Each new row is followed by its nearest point in the smallest flat space through zero that holds the last named rows.

k_151 (5 x 13):
[[  2.4 -33.3   8.2 -21.3  10.4   4.3   9.4  -3.7   1.9 -36.4  -4.2  27.8
  -10.8]
 [ 23.4  -2.0 -18.9 -17.3  -9.8  13.8   7.8  -3.0 -23.1 -15.6 -48.7   7.8
  -16.0]
 [  6.7   2.7  -4.2  39.3 -24.7  26.1   3.8 -48.1  12.8  -0.2 -12.2   6.5
   28.5]
 [ 22.3  11.1  -1.9   6.3  45.3   3.7  25.1   3.5 -17.0  -3.2  -2.1  36.6
   12.6]
 [ 30.0 -48.0 -29.4   1.9   9.7  27.9   0.8   0.2  30.5 -11.2  28.3  15.3
   -7.4]]
New rows:
[-33.8 -29.4 -15.3 -30.1 -22.4  28.7  -1.2   4.9 -26.9 -33.4  11.1  -5.5
  18.4]
[ -7.9 -24.7   5.5 -17.0 -15.9   1.6  -5.1  -5.1   6.6 -22.3  -6.5   0.8
 -13.1]
[ 26.6  24.2 -16.2  13.8 -16.2  29.6  34.0 -23.1  33.0  19.0  36.7 -11.6
 -25.4]
[ 19.1  -3.8 -25.1  25.1  -5.3  19.6  -4.5  -7.2  18.9  19.5  17.0  -8.2
   9.7]
[-26.1 -34.9  -0.6  -7.0   8.5 -18.5 -19.1  33.4   3.4  35.8  18.3 -27.8
 -24.2]
[-13.1  -9.2  -2.4 -18.6  -1.2 -17.2 -19.0  34.5  12.7  14.4  31.7 -28.0
 -20.3]
[-20.4  19.9  -2.7  -9.0  28.9  -7.1  -8.0  33.4 -14.3 -13.3 -19.9 -22.3
 -34.2]
[ -4.8  13.0   2.4 -27.0   8.7 -19.5  -2.2  30.3 -21.2   3.9 -11.1 -10.1
 -19.5]
[-33.2  -5.1 -21.6  -5.1 -29.6 -10.7 -17.6 -33.1  -9.2 -36.7  21.1 -26.5
  17.1]
[-22.5 -11.3  13.5   2.0 -32.7  -0.9 -12.9 -18.4  14.9  -8.7   0.5 -14.3
   0.8]
[-19.2 -26.7 -19.3  -1.6 -23.8  -2.9  -3.2  22.0  14.6  14.1  23.8 -33.2
 -32.7]
[ -6.2 -19.9 -13.3 -13.1 -20.9  -2.8 -23.0  20.2  20.7  10.5  22.5 -32.3
 -21.1]

k_73 (5 x 13):
[[  8.8   1.2 -24.7  28.3  10.9 -36.9  -6.5  21.0  14.8  -6.3  11.4 -10.5
   46.2]
 [-35.9 -19.1  -8.0  51.1   5.5  -7.1  17.4 -11.2 -14.3 -61.0  -4.3 -19.9
  -17.1]
 [ -2.2  12.7 -20.8  13.6 -29.2  -1.6 -15.7  37.8  25.5 -37.7   0.2   2.6
   -2.9]
 [ -1.6  39.5  20.3  13.9 -11.2 -16.4  17.5  16.9  51.2   0.2  -4.2 -30.6
   -7.2]
 [  5.0  47.3 -22.8  34.9  10.8 -27.7  37.2  10.7  23.6 -38.0 -25.0  28.0
   17.7]]
New rows:
[  8.4  13.6  -7.3  10.3  17.6 -10.6   6.8   7.6  19.6  33.9 -19.2  -8.7
  28.8]
[ 14.4  17.4   1.3   2.6  14.2 -22.1   9.2   2.5  16.2  22.6   1.1  -3.9
  26.8]
[-35.6 -30.1  35.1   8.8  -5.1   8.6   1.3  15.1  21.9  -1.5  -4.2   7.8
  -2.5]
[-11.1  -6.3   9.9   3.8  -8.5   5.8  -2.6   0.0   3.7  -6.7   3.4 -18.0
 -15.9]
[ 11.1   1.9  13.8  23.0  14.8 -31.7  36.1  17.7  16.3   3.3  -6.4  29.3
  31.7]
[ 11.1  24.2  -9.9  16.7  19.9 -26.7  21.8   0.0  11.7   1.5  -8.5  10.4
  28.5]
[ 22.3  -0.4  35.2  22.2  25.5   6.6  10.2  14.1  33.3  -0.2   8.6 -18.9
 -35.2]
[ -8.3  13.6  23.0   6.2  -4.2  -3.2  12.4  -1.6  22.2   4.3  -0.9 -27.8
 -15.4]

k_651 (5 x 13):
[[ 15.7  16.2  14.5  32.6  29.2 -11.2   7.5  -0.4  43.1   1.4 -71.0 -56.5
  -13.6]
 [-18.3  -8.3   7.8  43.9 -17.0   0.9 -13.5 -22.2  33.4 -19.0 -44.1 -54.4
  -64.0]
 [-26.8  -7.3  55.4  23.7 -16.2 -10.7  34.5 -24.1   8.6   6.6 -40.4 -77.2
  -77.2]
 [-32.5 -27.8  11.8  30.8  -0.5  -7.5   2.4  -7.9  23.4  10.6 -41.0 -44.7
  -28.5]
 [-29.4   6.2  50.3   4.2  31.5  -5.3  20.1  11.0  44.5  12.5 -28.7 -77.2
   -4.2]]
New rows:
[ -8.2   8.1 -22.6 -13.4  -2.2 -11.8 -13.2   5.1  16.5   4.0 -35.5  -9.9
  33.4]
[  2.2  -3.4 -12.8   9.1  18.9  -2.5  -9.1   9.6  18.4   5.1 -19.3  -1.7
  23.1]
[  5.8  36.5  -2.4 -10.3 -35.5   3.7  -2.4 -54.1 -14.4  46.7  14.5  -6.8
 -54.1]
[  9.5   7.8  14.6  -0.2 -30.5  -0.3  15.0 -21.6 -26.9  -9.7   7.0  -1.3
 -48.0]
[-38.7 -42.8  17.1  31.6  30.3  -0.1  11.1   4.4   1.7  13.1  13.6 -11.8
  13.1]
[-42.7 -34.8   8.3   2.4   7.6  -4.4   4.0   8.4   8.7  23.2  -2.7 -15.5
  13.2]
[ 49.7  -1.4  -0.9   7.1 -12.5  -8.5  54.1   5.8  31.9  -1.5  -4.1  11.8
  22.4]
[ 31.2  17.4   0.8  -2.9  14.5  -8.1  15.0   3.1  -6.9   7.1 -18.1   6.1
  12.3]
[-14.4  -8.1 -13.2  20.2 -10.6  -1.4 -32.2 -23.3 -33.2 -33.0  -4.9  21.0
  13.8]
[ -0.8 -13.4 -27.6  10.8 -17.2   4.5 -20.7  -7.3  -6.5  -9.6   5.0  24.2
  -6.4]

k_721 (5 x 13):
[[-39.7  15.7   9.6  20.4  37.2 -11.7  39.9  17.0  -5.0  -9.5 -14.1 -57.6
  -27.6]
 [ 22.9   9.1 -39.4 -14.1 -37.3  -4.1 -48.2  13.3  -3.8   8.4  33.4 -12.3
    8.1]
 [ -0.3  -1.9 -15.1 -14.5  -8.9  32.0 -36.1  -5.7  23.9  59.7 -24.0   6.5
    2.4]
 [  4.4  12.1  19.5  -6.3 -25.1  11.3  21.9  10.3  -1.3  17.1   7.6  38.3
  -17.7]
 [ -0.8  26.8  -8.7 -21.0  30.7   8.3  48.8  25.1 -44.9   3.7 -19.8   0.6
   21.8]]
New rows:
[  0.8 -20.7  15.0 -25.5  -8.0 -19.0  -8.9 -26.5 -16.8 -14.8  37.1   2.6
  12.0]
[ 15.2 -10.3  -0.2   2.0  -9.5 -13.3  -9.2  -8.5  -4.0 -27.2  17.7  11.9
  10.8]
[  9.9  22.5  37.4  26.0  -3.0 -14.0   1.5 -36.8  -4.1   0.6  31.2 -29.5
 -28.8]
[-11.8  -1.8  15.4  19.8 -10.1 -15.0   4.4   0.5  13.1 -16.7  17.3 -13.9
 -28.2]
[ 18.5 -15.8   2.3  26.1  14.4   1.3  30.3 -30.5  12.8 -16.0  -6.0  -7.5
   7.3]
[ -4.6 -15.8  14.8  10.9  18.9  -7.5   8.9 -16.6   4.2 -21.9  -9.6   2.6
   5.6]
[ -3.4  13.6 -25.0  -1.8  -0.8  29.5  27.6  26.4  17.2  -1.2 -28.2  36.6
  -9.3]
[ -1.3  11.2   7.7 -10.8   0.4  16.5  20.9   8.3  -6.7  23.2 -13.2  21.1
  -1.9]
[-35.4  28.6 -15.1  10.4  -4.4 -10.2 -25.4  -0.1 -12.7  -7.4   2.9  -0.4
 -33.5]
[ -8.8   8.6  -3.8   6.7  -9.2  -5.5  -4.0  10.6   5.1   3.0  11.6 -22.1
 -18.8]

k_373 (5 x 13):
[[  1.7 -13.6   8.2  -6.0   5.1  10.2   8.6 -53.6 -25.5  13.1 -23.0  18.6
  -11.1]
 [ 43.6  13.7   4.8   8.9 -10.5 -16.5  12.2 -35.3 -48.5 -21.3  12.6  20.4
    9.6]
 [ 19.0 -11.6 -23.8  24.8  11.1  10.9 -27.7  43.0   2.5  10.9 -36.1  -2.2
    4.7]
 [ 20.9  -8.3  -2.3  21.6  -9.1  -7.9 -26.9  19.5 -21.1 -14.9   6.9  19.3
  -21.5]
 [  3.6  14.4 -30.3 -12.0 -39.6  -1.6 -32.8  12.5   6.8  37.1 -51.3 -13.1
   16.1]]
New rows:
[  4.0  -9.4  15.5  23.3  43.2  14.5 -30.7  12.4 -39.7   1.7 -51.9  42.4
 -21.2]
[ 20.2 -36.8  -5.3  31.3  27.1  20.0 -22.4   0.5 -26.5   6.1 -36.6  27.1
 -25.9]
[ 18.1 -30.7   1.1 -15.1   6.7   8.3  -4.6  -7.0 -64.3  -2.1 -14.4   9.9
  22.3]
[ 28.6  -5.9  -3.4  12.6   6.7   3.3   0.9 -23.0 -32.1   0.2 -19.7  16.3
   2.6]
[  7.7  -3.1  -6.8 -14.4  27.6 -17.3  19.4  17.4  10.4  -1.7  -3.8 -19.4
 -17.0]
[-4.4 -2.3  0.5  3.4 16.3  5.1  8.4 12.1 12.0 -3.1  4.3 -7.6  6.2]
[-13.6  30.8  24.7   6.1 -42.3  -0.9  17.0 -26.9 -10.8  -0.6   7.5 -19.0
 -21.7]
[-10.2  14.0   9.6 -20.9 -29.0 -13.6   4.0 -27.5  -5.5  -0.8  16.8   2.7
  -5.2]
[ 19.4  10.7 -34.3  39.0  38.2 -24.6   8.2 -19.4  -4.7   4.9 -17.1   8.2
  10.5]
[ 29.5  -2.4  -8.5  17.0  22.4   7.1  10.2  -3.2 -17.3  -1.9 -18.7   2.7
  19.5]
[-15.3   4.3  16.0  -2.4 -30.6  26.7  11.9  -3.1  -4.5  -6.9  18.1  28.4
  -0.8]
[ -9.1   0.9  10.1  -7.8 -10.7  -6.1   0.8 -13.0  -3.2  -5.2  16.0   6.1
 -12.8]

k_664 (5 x 13):
[[  4.9 -21.0 -25.9 -27.7 -23.9  21.8  25.1  -0.4 -19.8  -3.8  -9.3   4.8
   -8.6]
 [ 32.4   3.8 -50.8  20.3  25.5  -4.8 -20.6 -15.6 -12.0  -9.1   6.7 -25.2
   25.4]
 [ -5.9 -26.0 -15.4  -3.0 -18.4   9.9 -28.8  -5.1  -2.6  18.0  13.1  37.2
  -22.8]
 [ 33.5  -6.1  23.6   6.7   8.0  15.9  12.1  -7.2  10.1   6.4  -1.3  -9.3
   15.2]
 [ 35.3  -9.6   7.9  20.5  30.1  16.5  -5.6  29.9 -20.8  18.6 -18.2 -22.9
  -43.7]]
New rows:
[  4.3 -37.6  -0.1 -45.5  -3.6   1.0 -27.5  20.0  54.1 -29.4  43.5  27.6
   5.4]
[ -9.0 -13.9   3.5  -6.8 -22.2   3.9 -13.4 -19.0  15.6   7.9  17.4  33.6
   9.9]
[-12.9  -5.1 -18.1  13.1   0.6 -27.9   1.3  -4.1 -24.8   4.0  -3.5 -13.2
   5.7]
[ -8.5   8.8 -22.7   2.0   6.1 -11.1  -5.9   2.7  -9.4  -8.7  -1.2  -9.1
   0.0]
[ -6.0   6.2  -7.4  30.4  -6.8  -8.6   9.6  13.7  -2.5  -3.6 -16.3  21.5
 -27.8]
[-11.9   0.7   0.3   1.3   1.9  -3.8  -6.8  14.0  -7.2   4.1  -4.4   2.6
 -23.1]

k_172 (5 x 13):
[[-12.9  26.5 -22.0 -16.9  16.8  13.3   1.6  29.3 -15.6 -21.8 -41.1  25.0
    4.1]
 [ 62.0 -14.3 -43.5   2.0  52.9 -42.9 -33.6  13.2  27.4  -1.8 -66.3 -15.4
   -0.8]
 [-25.8  -7.3  28.1  22.1  -2.8 -16.4  12.6   6.5 -22.2  26.9 -25.5 -26.6
   10.6]
 [ 27.7  41.9  -2.0 -41.0  35.8 -25.0  22.3 -21.2  15.6 -24.3 -15.3   3.0
  -28.0]
 [-35.4 -47.1 -26.8  -4.3 -31.9  14.2 -37.4 -17.7  -9.6  12.4   3.4  19.2
    5.1]]
New rows:
[  1.2  45.1  23.4   3.3  11.5  -3.4  -6.5  18.1  12.8  -6.2 -16.1  17.3
  19.1]
[  6.1  27.2   5.1   1.2  14.4   4.7  15.8  23.0  -4.3 -11.6 -12.1   1.7
   3.4]
[ 32.8  10.1 -12.8  -6.7  -7.4  10.3  14.9  -5.9  28.7   2.9  16.2  30.7
   5.3]
[ 24.2   8.5  -9.9  -7.3   2.6  10.3  -2.3  -1.0  17.6 -16.4  24.9  11.0
  -5.6]
[ -6.3   1.2  26.1 -31.8  34.5  -2.2   9.6  -8.7   3.6  -1.3 -26.3 -11.3
   4.3]
[ -3.6  15.2   7.3 -13.8  15.6 -19.2  13.6  -8.6  -5.1  -0.1 -24.5  -6.9
  -9.3]
